There are 3 ways to turn a row about zero (a turn may also mirror it). The second row of each pair is the first, turned, with some noise. The first 30 pairs use one turn. New pairs use 3 turns, one after the other, and a turn may come again.
Some pairs, each with its turns in order after it:
[23 15 -3  2 -2 14 21  6 29]
[-28  21  -9   0  -3  14  -8  -7  26] -> Sese

[  0   4  36 -12  14  13  12   4 -27]
[  7 -22  -3 -20  11 -10 -27  -6  27] -> vad

[ -9  14  -6 -13  12  10   1 -19 -19]
[ 20   1   6 -10   2  -1 -22   6  19] -> nul

[-17 -10   2  14  -2   8 -37 -19  58]
[ 21  40   6 -24 -12 -32  11  24  37] -> Sese

[ 25   7   3 -32 -11  15 -13 -12  18]
[ 26  -8  -6   7 -12 -22 -13  -8 -31] -> vad

[41  4 -9  9  4 15 -9  2 -7]
[-14 -22 -33  -8 -10   1   5   5  21] -> nul

[16  6 -3  5  1 -4 41 -7  0]
[-11   2 -15  18  15  22 -27  -7   7] -> Sese

[-27  -8  14  11  58  -3   7  10  -3]
[ 36 -14   2  -6  29  33  33  -1  13] -> Sese

[ 16  -1  -6  19  32  55 -38   9  11]
[-13 -28  15 -43 -19   0  23  11  48] -> Sese

[ 15  -2   3  -4 -37   8  -8 -33  21]
[ 25  -8 -18  20 -31  -4   1  22 -22] -> vad

[  0  26  -4   6 -14  15   1  -8   2]
[  8 -21  12   2 -18  12   4  -2  -8] -> vad

[ -3  58   1 -55  15  28 -31 -18  27]
[ 24  54 -36 -22 -30 -12 -46  34   4] -> nul

[ -1  18  39 -17  -4 -13   3  -8  14]
[ 13  30 -15   4  14 -26  -2 -14 -12] -> nul

[ -8 -17  32   9   7  -3   5  -3  -6]
[ -9   7   9  -1  24  -7   0 -26  -1] -> nul

[-10 -32  15   7  13   3   3 -15  11]
[ 36   7  13  -8   4   5 -12  -3  15] -> Sese

[11  6 33 25 -8  3 -8  2  7]
[ 34   4   8 -13  -4   4   0  21  16] -> vad

[  6 -13   4  10  35  23  58  49 -29]
[-40 -58  26   9  19 -40 -32   2  -2] -> nul

[ 39   7 -11  -1  14  10   1   4 -54]
[  5  -5 -28 -28   6  32 -23 -41   3] -> vad

[ -7  16   5 -26 -12  -9   8  -7  27]
[ 21  21 -13  14  -3  -6  -9   8 -24] -> nul

[ -5  58 -52   0  21   2  -1  10  -7]
[-46 -15 -31  -3  21  11  28  43  -8] -> Sese

[ 14 -25 -53 -51 -40  -8 -31  -4   7]
[ 24  -3 -11  23 -77  41   2  -8  -5] -> nul

[ 19  50  25  32 -58   4  44  -7 -14]
[ 11 -36   8 -43 -66  36  -3  32  11] -> vad

[-11 -49  -5  -2  13   1  -8 -18  52]
[ 34  42  34 -21   1   2 -15  21  26] -> Sese

[  5 -30  14 -17  10 -18 -38 -25  19]
[ 23  13 -28  20  30 -26   3  19 -17] -> vad

[  5 -21  -4   7  -6  31 -24  29  18]
[-50   9  -3   4 -21  16   4   2   0] -> nul

[  0   2   9   8   1  10  -1 -11   7]
[ 6  1 -8 -7 -4 -5 -3 -3 15] -> Sese

[ -6 -18 -27  58   7 -16   0   5   4]
[-13  40   6  10   7  44  23  16  13] -> vad

[ -7  16   1  -1 -10   6 -23  17  -3]
[ -9  17   6  -3 -17 -11  10  12  12] -> nul

[ -3  15  11   2 -21  -2  -2   0 -32]
[ -2 -22 -17  13 -12 -13   1 -11 -22] -> Sese

[ 10 -10  20   3  30  23 -12   8 -19]
[ 22   3   0  -2  27   3 -23 -20  24] -> vad

New pairs. What belongs after each?
[-29 -16 -17  -7   1  -6  58 -41   5]
[-30 -11   4  56  10 -38   3   9 -28] -> nul nul vad

[-12  34   0 -16  -4  15 -42   0 -36]
[-10 -11   4  36  -3  -3  -6 -43 -38] -> nul vad Sese

[ -2  20   8  -2 -58   8 -12  -2   3]
[  0  18 -11  19 -21  14  14  42  27] -> nul Sese Sese

[  2   0  19  58   7   3 -15  22   1]
[  2  22 -26  -1 -17 -24  24 -41  20] -> vad vad nul

[-12   0  13 -45   1 -32   2   5  -7]
[  0 -15   7  -1   1 -19 -30 -43 -10] -> vad nul Sese

[ 13 -13  25  12  22 -12   2 -15 -22]
[ -3   7  -2  -4  31  20  19 -21  12] -> nul vad vad

[ 58   2   0 -10   8 -15 -53 -58  -2]
[ 19 -52 -17  59   6  34 -23 -22 -31] -> vad vad vad

[-31 -32  49 -38  14 -28   4  12 -15]
[ 26 -20   0  28 -16 -36 -16 -39  43] -> vad nul nul

[  8 -15  22 -11  -3  21 -18  18  20]
[ 21 -42  -2   8  -7   5  -6   6  -7] -> vad nul nul

[  6   5 -13   7  32 -13  40   5   2]
[ 26  13  -5 -17  -2 -22 -34  -5 -15] -> nul nul Sese

[ -4  -2  27 -10 -10 -47   6  -9  15]
[ 12   1  10  24   2 -14  29 -38   6] -> vad nul nul

[  2  15   7   3   9  58   3 -48 -25]
[-19 -30  27  64 -18  -6 -12  -6   5] -> vad nul vad

[-16  -1  17   1   7   3   2 -17   5]
[  1  18  19 -13  -1  -5  -8  -3  -7] -> Sese Sese nul

[-22  58  37   5  18  11  -5   9 -24]
[ 48 -37  -8  -3  13 -19 -35  13 -25] -> vad Sese vad

[ -1  34 -15   2  22   0  49  -7   4]
[  4  10  14 -27 -39   6  37 -15 -17] -> Sese nul Sese

[-33 -10  38  -4   5  -1  -5   2 -58]
[-32 -32   8 -22 -31 -43  15 -19  -6] -> nul vad nul

[-31   3  -5 -12  -9 -26  -4  -4  14]
[  5   2  -3 -37  -5   4 -14  -9 -20] -> Sese vad Sese

[ -1   7  -5 -37 -58 -10  -6  -6  -2]
[ 30  -5 -10 -17   8  28  33 -15  40] -> vad Sese vad

[ -2   5 -11  15  14  16  17 -58   6]
[ 27   1  25  11 -13  18 -29  28 -29] -> vad vad vad

[-17  39 -29  51 -21  10 -12  42  16]
[ 35 -36  -1  43 -21  39  26 -21  18] -> Sese nul Sese

[  8  10   1 -58 -30 -52   1  -7  10]
[  0  21 -13  23  40  11  55  25  25] -> nul Sese vad

[  5  24   3  -9  -1  50 -58   3 -11]
[ -3 -30  -3 -20  -7  63 -37   4  -2] -> vad nul nul

[  0  -7   3  19  17  58   4 -17 -13]
[ 11 -29  -9  29 -30  30  23 -13  16] -> Sese nul vad

[ 13 -18   9   4  -2 -25  -9  -6 -33]
[-14 -11  -9  20  13  -5 -31  15 -17] -> Sese nul vad

[ 16  38  -2   4 -12   6 -14   6 -12]
[  5 -22   0  -3  -9   1  -8 -37  14] -> Sese nul Sese

[-27 -47  -5   1 -10  -8 -14  19 -35]
[ 29  -1 -49  -6 -24  24  20   8   3] -> nul Sese nul

[-43  -7  18   1   2  30   1   1  -3]
[-26 -30   2   3  15  17 -22 -14  17] -> vad nul vad

[ -4 -22   3  18 -17 -16 -20 -14 -15]
[ 26  -1  -5  20  17 -17  -2  -6  22] -> Sese Sese Sese

[ 11 -58   1   8   9   2 -38   7 -15]
[ 54 -12   4 -23  28  27   4  12   7] -> Sese nul nul

[  4   2  -6  21  26   4  15  -4 -21]
[ -3  20   1 -16 -13  -3   2 -30  16] -> Sese Sese Sese

[  6  12  19  18  58 -29  10   1  -2]
[ -9  25   7 -48   6  17  16  -5  41] -> Sese Sese Sese

